There are 11 hidden switches. A switch that is on adds its own fixed numbers to the row, and there is some noise. The rows also spread widely along 13 directions, which tell nothing about the answers.
(in the rows, 128 means zero)
Known rows, each followed by its switches (1 for on, 0 for off):
[137 125 132  80 162 121 114 122 131 151 136  68 146 146 113 151 127 119
 149 164 137  89 121 105 138 115 143 112 144  97 103  94 164 104 140]	1 0 0 0 0 1 0 1 0 0 1
[173 114 128 182 165 113 143  61  88 127 120  89 172 115 137 139 125 121
 150 178 149 136 128 115 139 128  66 124 117 115 143  81 127 103 114]	0 0 1 1 0 1 0 0 0 1 1
[175 115 102 114 169 137  92 135 117 117 151 108 114 112  57 137 130 140
 115 153  82 122 175 100  91 103 142 164 137 145 103 115 112 124 111]	0 0 1 0 0 0 1 1 1 0 0
[112 117 144 126 142 126 102 148 157 116 108  79 127 158  50 123 168 141
 119 110 118 152 161 116 112 122 180 144 105 116 155 151 131 110 113]	0 1 1 0 0 0 0 1 0 0 1
[109 131 130 122 164 182 105 166 147 124  66  77 129 151  96 161 114 113
 164 119 169 113 135 145 146 136 126 145 121  79 124 145 106 132 139]	0 1 1 0 0 0 1 1 0 0 0
[111 155 155 134 177  86 134  75 142 197 176  39 170  98  93 102 149 138
 110 162 140 163 132 125 182  99 107 107 113  81 151 131 118 115 123]	0 0 1 0 1 0 1 1 0 0 0
[138  87 133 107 153  86 104 178 180  79 100  76 116 167 130  91 136 139
  83 147 138 132  91 155 143 198 128 133 107 138 167 136 160 146 130]	0 0 0 1 0 1 0 1 1 1 0
[174 107  99 147 159 107 148 102  93 124 170 117 184  92 128 120 133 166
 102 169  99 133 122 123 110 119 115 163 129 181 145  95 149 104 114]	0 0 1 0 1 0 0 1 1 0 1
[155 130 118 120 145 102 145 111 138 157 130 116 114 109 125 112 130 154
 122 139 101 148 106 130 112  93 118 135 112 119 133 138 151 134 125]	0 0 1 0 0 0 0 1 0 1 1
[122 129 109 172 211 106 159 109 112 162 154  82 197 108  99 112 167 151
 129 135 136 117 174 137 126  84 149 167 125 126 150  72 109  55 108]	1 1 0 0 0 1 1 0 1 0 0
[114 154 133 166 176  85 158 152 171 178  94 118 116 119 145  87 160 174
  94  84 129 168 126 198 128 100 124 185  70  93 185 166 145 118 120]	1 0 0 0 1 1 0 1 0 0 0
[111 121 119  59 156 117 125 168 159 112 139  49  99 135  80 101  82 137
  94 183 126 126 119 117 143 150  65 118 162 103  94 106  89 165 141]	0 1 0 0 0 1 1 0 0 0 1
[178 139 167 132 153  86  66  94 158 155 128  92 104 104  87 103 147 156
 107 155  91 186 121 144 129 121  84 139 118 116 120 200 149 179 115]	0 1 0 1 1 0 0 1 1 0 0
[162  87 151 160 134 152 127 115  92  60 114  70 170 160  57 131 122 126
 119 167 119 138 160 106 111 150  97 156 140 149 131  99 117  92 113]	0 1 1 0 0 1 0 1 0 0 1
[ 85 133 164 152 145 127 140 139 149 132  90  67 197 150 127 108 140 146
 109 127 168 163 107 176 169 158 117 146 103 106 180 153 153 108 129]	1 0 0 0 0 1 0 1 0 0 1
[ 77 149 104 162 192  85 138 126 174 193 141 124 167  90 155 129 172 169
 102 100 123 147 121 193 140  87 134 176  80 114 151 151 132 106 125]	0 0 0 0 0 0 1 0 1 0 1
[132 164  73 131 230 137 124 149 156 189 121  94 153  61 143 122 127 166
 138 126 147 102 116 161 155 121 135 157 112 110 147 129 106 136 136]	1 0 1 0 0 0 0 1 0 0 1
[139  97  92 141 141 147 127 147 106 105  81 161  89 121 100 174 132 137
 153 122 112 117 142 126  69  91  97 145 138 119 125 121  72 134 121]	0 1 1 0 1 1 0 1 0 0 1
[168 148 131 164 150 143 158 106  88 160 108 142 123 104 114 128 111 144
 137 143 104 155 161 135  95  77  96 173 129 114 127 131 120 122 109]	0 0 0 0 0 1 0 1 0 0 0
[152 129 135 125 128 104 164 116 114 135 151 108 159 114 120  86 117 167
  89 157  89 167 113 137 114 116 118 160 132 161 140 132 162 123 117]	0 0 0 0 0 0 0 1 0 0 1
[ 98 123 153 171 128  92 208  94 127 138 100 100 122 147 147 107 124 111
 127 123 142 159 116 166 140  98  67 131 103  87 154 110  93 102 125]	0 1 0 0 0 0 0 0 0 0 0
[152 105  98 118 101 102 147 141  69 101 136 140 160 127 152 142 109 158
  87 179 105 170 116 117 110 135  60 173 122 158 133  97 173 122 123]	1 0 1 1 1 1 0 1 0 0 1
[118 125 163 134 180 126 168 134 115 133 153  11 185 151  22  93 142 138
 101 153 119 161 196 131 140 105 132 181 139 123 126 101 119  62 124]	0 1 0 1 0 0 1 1 0 0 1
[194 114 156 119 188 125 105 116 158 136 112  69 103 120  54  75 144 157
 144 144 113 119 120 131  95  97 149 117 160 123 133 148 131 148 109]	0 1 0 0 1 1 1 1 1 1 0
[116 152 100 160 185 134 141 118 130 178 124  98 211  69 156 113 131 171
 128 148 158 150 101 155 165 137 129 146 107 133 184 144 136 126 125]	0 0 1 0 0 0 0 1 0 1 1
[156 127 145 157 175 124 134 127 122 112 108  55 146 145  69 104 123 141
 111 150 131 155 168 141 128 136  76 182 118 116 132 113 128 105 118]	1 1 0 0 0 1 0 1 1 0 1
[ 97 107 123 163 146  82 141 138 153 118  91 116 116 145 129 127 151 119
 101 108 134 158 130 180 138 129  85 153  81 106 164 140 101 110 129]	1 0 0 0 0 0 0 1 1 1 0
[ 46  92 132 131 120 116 164 169 149  93 132  93 203 158 123 125 144 143
  74 128 132 142 118 169 146 158 143 158 116 156 165 122 120  84 136]	0 0 0 0 0 0 0 0 0 0 1
[162 111 115 157 143 124 140  83  76 145 111 168 148  88 157 150 127 140
 163 161 112 134  95 146  97  71  76 124 165 135 113 126 114 139 112]	0 1 0 1 0 1 1 1 1 0 0
[126 140 100 130 164 109  94 132 126 155 104 118  89 140 105 164 156 117
 153 124 140 129 179  81 115 105 158 131  89  73 150 108 126 117 110]	0 1 1 0 0 1 0 1 0 0 0
[143 131  91 108 145 126 140 146 145 149  98 161  95  92 175 134 106 162
 131 133 112 120  68 157 107 106  90 130 131 114 123 147 129 175 134]	0 0 1 0 0 1 0 1 0 0 1

New rows, each followed by its switches (1 for on, 0 for off):
[143  71 128  99 149 104 124 149 159  90  91  89  72 168 101 127 143 111
 140 137 132  99  99 131 110 128 117  91 138  99 124 111 105 136 135]	0 1 1 1 0 1 0 1 1 1 0
[175 171  63 155 190 156  74 142  93 149  88 123 158  80 127 137 124 168
 158 139 161 155 174  90 120 152 155 181  96 133 172 118 152 146  91]	1 1 1 1 0 0 0 0 0 0 1
[137  72  98 129 123  95 125 152  88  50 108 119 141 156 113 136 127 130
  98 166 121 146 134 117 107 164  80 147 134 165 148  83 115 117 113]	1 1 0 1 0 1 0 1 1 0 1
[106 106 117 118 122 139 167 212 119  96  91  99 186 143 129  92 113 176
  81 138 137 173 113 179 131 168 116 202 127 171 171 144 159 118 138]	1 1 0 1 1 0 0 1 0 1 0
[131 108  84 118 107 109 117  89  65 125 127 166 147 113 147 185 117 111
 156 176 122 136 116  81 109  97 102 102 139 138 129  99 128 127 114]	0 0 0 0 0 0 1 1 0 1 1
[123 150 105 133 166  43 130 102 136 175 161 100 110 102 119 120 138 144
  86 151  97 181 149 136 140  96  47 162  87 101 117 124 121 123 127]	1 1 0 0 0 0 0 1 1 0 1
[129 102 113  98 149  67 152 133 150 140 160 124 135 117 137  97 152 164
  91 138  78 112  83 148 103  92 142 125 140 150 129 115 142 112 130]	1 0 0 0 0 1 0 1 0 0 1
[128  98 137 161 105  85 171 113  92  84 123 102 162 156 117  98 124 137
  78 167 124 193 138 117 124 151  82 149 104 150 184  99 143  99 105]	0 0 0 0 0 1 0 1 0 1 1
[141  94 108  95 134  82 142 166 163  89 110 125  81 138 159 110 103 150
  80 150 104 122  67 161 116 154  63 135 124 139 132 126 129 168 142]	0 0 0 0 1 1 0 1 0 0 1
[157 116 138 191 213  89 118 114 186 118  92  66 151 104 138  68 152 164
 105 128 150 146  68 198 164 166  85 136  88 125 193 162 125 146 117]	0 0 1 1 0 1 1 1 0 1 1
[149 116 187 155 106 117 129  70 128 132 105 104 176 159 136 125 143 138
 138 146 126 159  94 137 118 115 122 128 112 119 139 147 211 108 115]	0 0 0 0 0 1 0 0 0 1 1
[161 151 108 114 126 128 158 139  71 146 118 113 145 116 102  96  99 165
 112 161 113 201 152 111 104 103 105 184 129 141 141 124 176 131 106]	1 0 0 1 0 0 1 1 0 1 1
[120 105 135 124 157 110 136 152 155  77 114  58 118 155  59  79 129 135
  89 126 123 143 143 139 124 149 126 144 121 132 155 110  95 117 112]	1 0 0 0 0 0 1 0 0 0 1
[ 77 192  96 149 159 125  90 132 121 197 118 110 150  84 129 163 107 132
 115 161 163 201 195 119 177 144  71 170  75  73 150 155 105 152 124]	0 0 0 0 0 0 0 0 0 1 0
[169  98  72 128 169 104 120 154 101  99 117 142 114 115 111 122 143 156
 122 148 103 123 147 104  75 125 147 150 139 168 153  93 121 130  99]	0 1 0 1 0 1 0 1 1 0 1
[161 139 144 191 125 115 160  85  94 158 102 143 151 116 145 113 141 157
 127 136 122 196 135 139 106  93  99 165  92 113 164 141 170 116  99]	0 0 1 1 0 1 0 0 0 1 0
[159 109 111 154 137 168 136 119  88  92  86 119 133 124 114 152  93 117
 154 151 142 129 137 130 112 132  62 152 140 123 114  99  84 130 121]	1 1 1 0 0 0 0 0 1 0 0
[167  99  83 170 192  93 124 106 143 112 106 140 104  89 106  91 159 158
 141 117 108 121 116 136  76  98 145 124 128 161 172 117  79 137  89]	0 1 0 0 0 0 1 0 1 1 1
[ 84  88 143 141 143  85 109 111 165 100 112  83 177 151 171 147 151 108
 123 149 165 109  48 164 184 165  84  82 110 104 156 126 118 121 142]	0 1 1 0 0 1 1 1 0 0 0
[167  88 144 108 119 126 113 176 120  49 103  88 140 160  95  86 102 154
  80 168 106 154 111 139 118 188  93 165 151 170 135 134 147 148 122]	1 1 0 1 0 1 0 1 0 0 0
[143 133  82 106 206 140  55 168 148 157 126 109 123 103  75 180 141 149
 139 147  98  95 186 112 104 110 140 180 129 119  82 136 118 123 138]	0 1 0 0 0 1 0 1 0 1 1
[152 165  91 135 183  56 113 113 114 171 162  84 130 117 112 112 154 153
  92 151 124 169 187  71 137 122 140 164  58 104 172  82 181  96 100]	1 0 1 0 0 1 0 1 0 0 1
[103 100 157 136 145 115 152 115 151 133 144  66 201 146  92  92 178 162
 106 134 135 143 115 134 126 119 186 120 124 135 173 119 166  79 115]	0 0 1 0 0 1 0 0 1 1 1
[135 125 124 153 197  75 106 120 175 177 126  99 107 116  89 124 196 157
 118 101 107 137 151 157 111  74 127 159  84  88 138 149 128 100 123]	1 1 1 0 1 1 0 1 1 1 0
[197 103 164 166 163 113 111  92 156  93  65  78  91 142  97  81 154 135
 152 112 145 137  88 143 117 146 141  97 108 116 193 152 134 158  96]	0 0 1 1 1 0 0 1 0 0 1
[ 98 125  55  86 166 133  81 215 142 132 101 131 135 127 116 150 169 165
 122 102 147 125 150 110 109 145 233 158 100 138 180 128 158 127 112]	1 0 1 1 0 0 0 1 1 0 1
[147  99 130 151 149  73  90 109 151 126 101 115  85 160  78 145 204 129
 135  98 100 155 157 118  85  87 161 142  75 108 146 145 155 102 105]	0 1 1 1 0 0 0 1 1 1 1
[159 110 122 158 154  98 144 105 126 145 146 136 182 106 133 112 158 183
 108 143  82 142 116 153  85  89 133 180 122 171 128 128 180  94 115]	0 1 0 0 0 1 0 0 1 1 1
[140  77 129 154 128  96  76  90 131 110 121 152 147 131 129 167 190 126
 143 133 106 113 111 117  98 110 165  99 118 137 142 136 138 111 110]	0 0 1 1 0 1 0 0 0 1 0
[ 98 107 132 128 133 109  90 188 158  90 125  83 147 169  85 146 149 154
  56 136 101 173 173 144 127 169  98 213  80 130 117 145 159 106 135]	0 1 1 1 0 1 0 0 0 0 1
[146 127 137 168 151 101  98 127 137 102  89  90 131 159 106 128 141 141
 104 123 131 174 141 142 130 144  71 184  68 104 148 136 163 114 113]	1 1 1 0 0 1 1 1 0 0 1
[103 161 106 174 212 123 129 125 154 190  87  81 178 107 149 147 152 147
 158 102 175 138 122 181 169 105 102 177  69  76 153 142 142  96 137]	1 1 1 0 0 0 1 1 0 1 1
[214 139 131 157 196 109 102 135 139 130  91  88 107 138  88  87 155 175
 129 113 113 143 168 128  82 122 157 199  93 129 153 124 189 118  95]	1 1 0 1 1 1 0 0 0 0 1
[218  72 126 154 180  69  97  93 161  71 112  91 131 140 125  78 165 156
 125 136 109 101  58 143 101 142 128 121 111 165 158 112 178 120 104]	1 1 1 0 0 1 1 1 1 1 1
[108 103  76  95 175 100 136 199 195 120 109 133  57 103 120 109 128 171
  86 116  97 117  88 179 102 121  83 142 128 120 122 149  65 175 142]	0 1 1 0 0 1 0 1 1 0 1
[193  93  80 103 166 106 132 166 101  95 128 117 119 136 141 131 100 142
 112 183 103 107 134 115  98 146  92 182 138 161 104  73 160 121 131]	0 1 0 1 0 1 0 1 1 1 0
[200 105 125 144 120  84 113  87 102  76  91 113  96 161 118 108 134 120
 142 140 125 150 113  80 101 142 122 114  94 133 170  95 168 130  92]	1 1 1 0 0 0 0 1 0 0 1
[160 131 119  71 129  80 132 101 121 160 164 100 128 100 135  97 123 156
 112 175 100 149  72 105 133 106 115  94 145 127 118 123 168 154 126]	1 0 1 1 0 0 0 1 0 0 1
[103 132  95 107 125 101 144 149 119 162 135 143 182  99 165 108 129 190
  99 163 121 176  87 135 121 123 128 144 129 155 161 144 182 142 122]	0 1 0 0 0 1 0 1 1 1 1
[ 84 110 102 136 123 118 133 120 107 153 155 165 178  73 132 160 143 154
  99 154  97 152 107 160 121  84  74 130 152 134 116 149  72 127 132]	1 0 1 0 0 1 0 1 1 0 0
[ 86 120 117  83 113  96  93 166 161 123 135 102 171 128 122  99 157 176
  84 135 121 167  81 127 142 158 174 119 114 149 173 165 173 148 124]	1 1 1 0 0 0 0 1 0 0 1
[196 102 159 161 168 170 141 127 131  88  61 100 146 121 136  87 101 143
 153 144 142 104  69 184 122 157 107 129 164 148 151 149 115 158 121]	0 0 0 1 0 1 0 1 0 0 0
[ 94 112 131 116 162 132 143 146 156 117  99  45 149 135 100 108 131 132
 136 140 178 122  99 138 164 158 130  93 133 103 177 121  92 134 132]	0 1 1 0 1 0 0 1 0 0 1
[158 135 166 164 167 127  80  62 125 151 154  68 209  85  75 117 152 163
 118 176 119 164 122 127 147 120 104 125 138 133 143 164 141 132 107]	0 0 1 0 1 1 1 1 0 0 1
[ 81 158 142  69 170  99 143 155 178 191 143  30 174 152 134 108 140 144
 112 133 160 126 107 144 185 133 175 135 100  83 144 123 203  97 153]	1 0 0 0 0 0 0 1 0 0 1
[ 82 114 121 146 142  91 106 135 145 122 111 100 159 138 107 126 188 143
 116 116 144 168 129 125 142 143 175 117  93 124 198 146 127 115 107]	0 1 1 1 0 0 0 1 0 0 1
[149 117 142 111 146 121  88  96 130 121 102  74  94 140  67 155 114  90
 153 161 130 129 142 106 135 119  70 100 137  81  98 131  91 141 134]	1 0 0 0 0 0 0 1 0 1 1
[106 106 106 108 152 185 184 179 114  92  70  82 150 149 127 112  95 133
 155 137 192  98  93 132 132 151 147 107 157 117 181  82 102 127 124]	0 0 1 0 0 1 1 1 0 0 1
[155 100 166 126 175 147 153 123 122 118 112  38 185 145  77  90 143 152
 148 157 154 116 117 136 125 131 161 121 171 137 156 107 149 103 118]	0 1 0 1 1 1 0 1 1 0 1
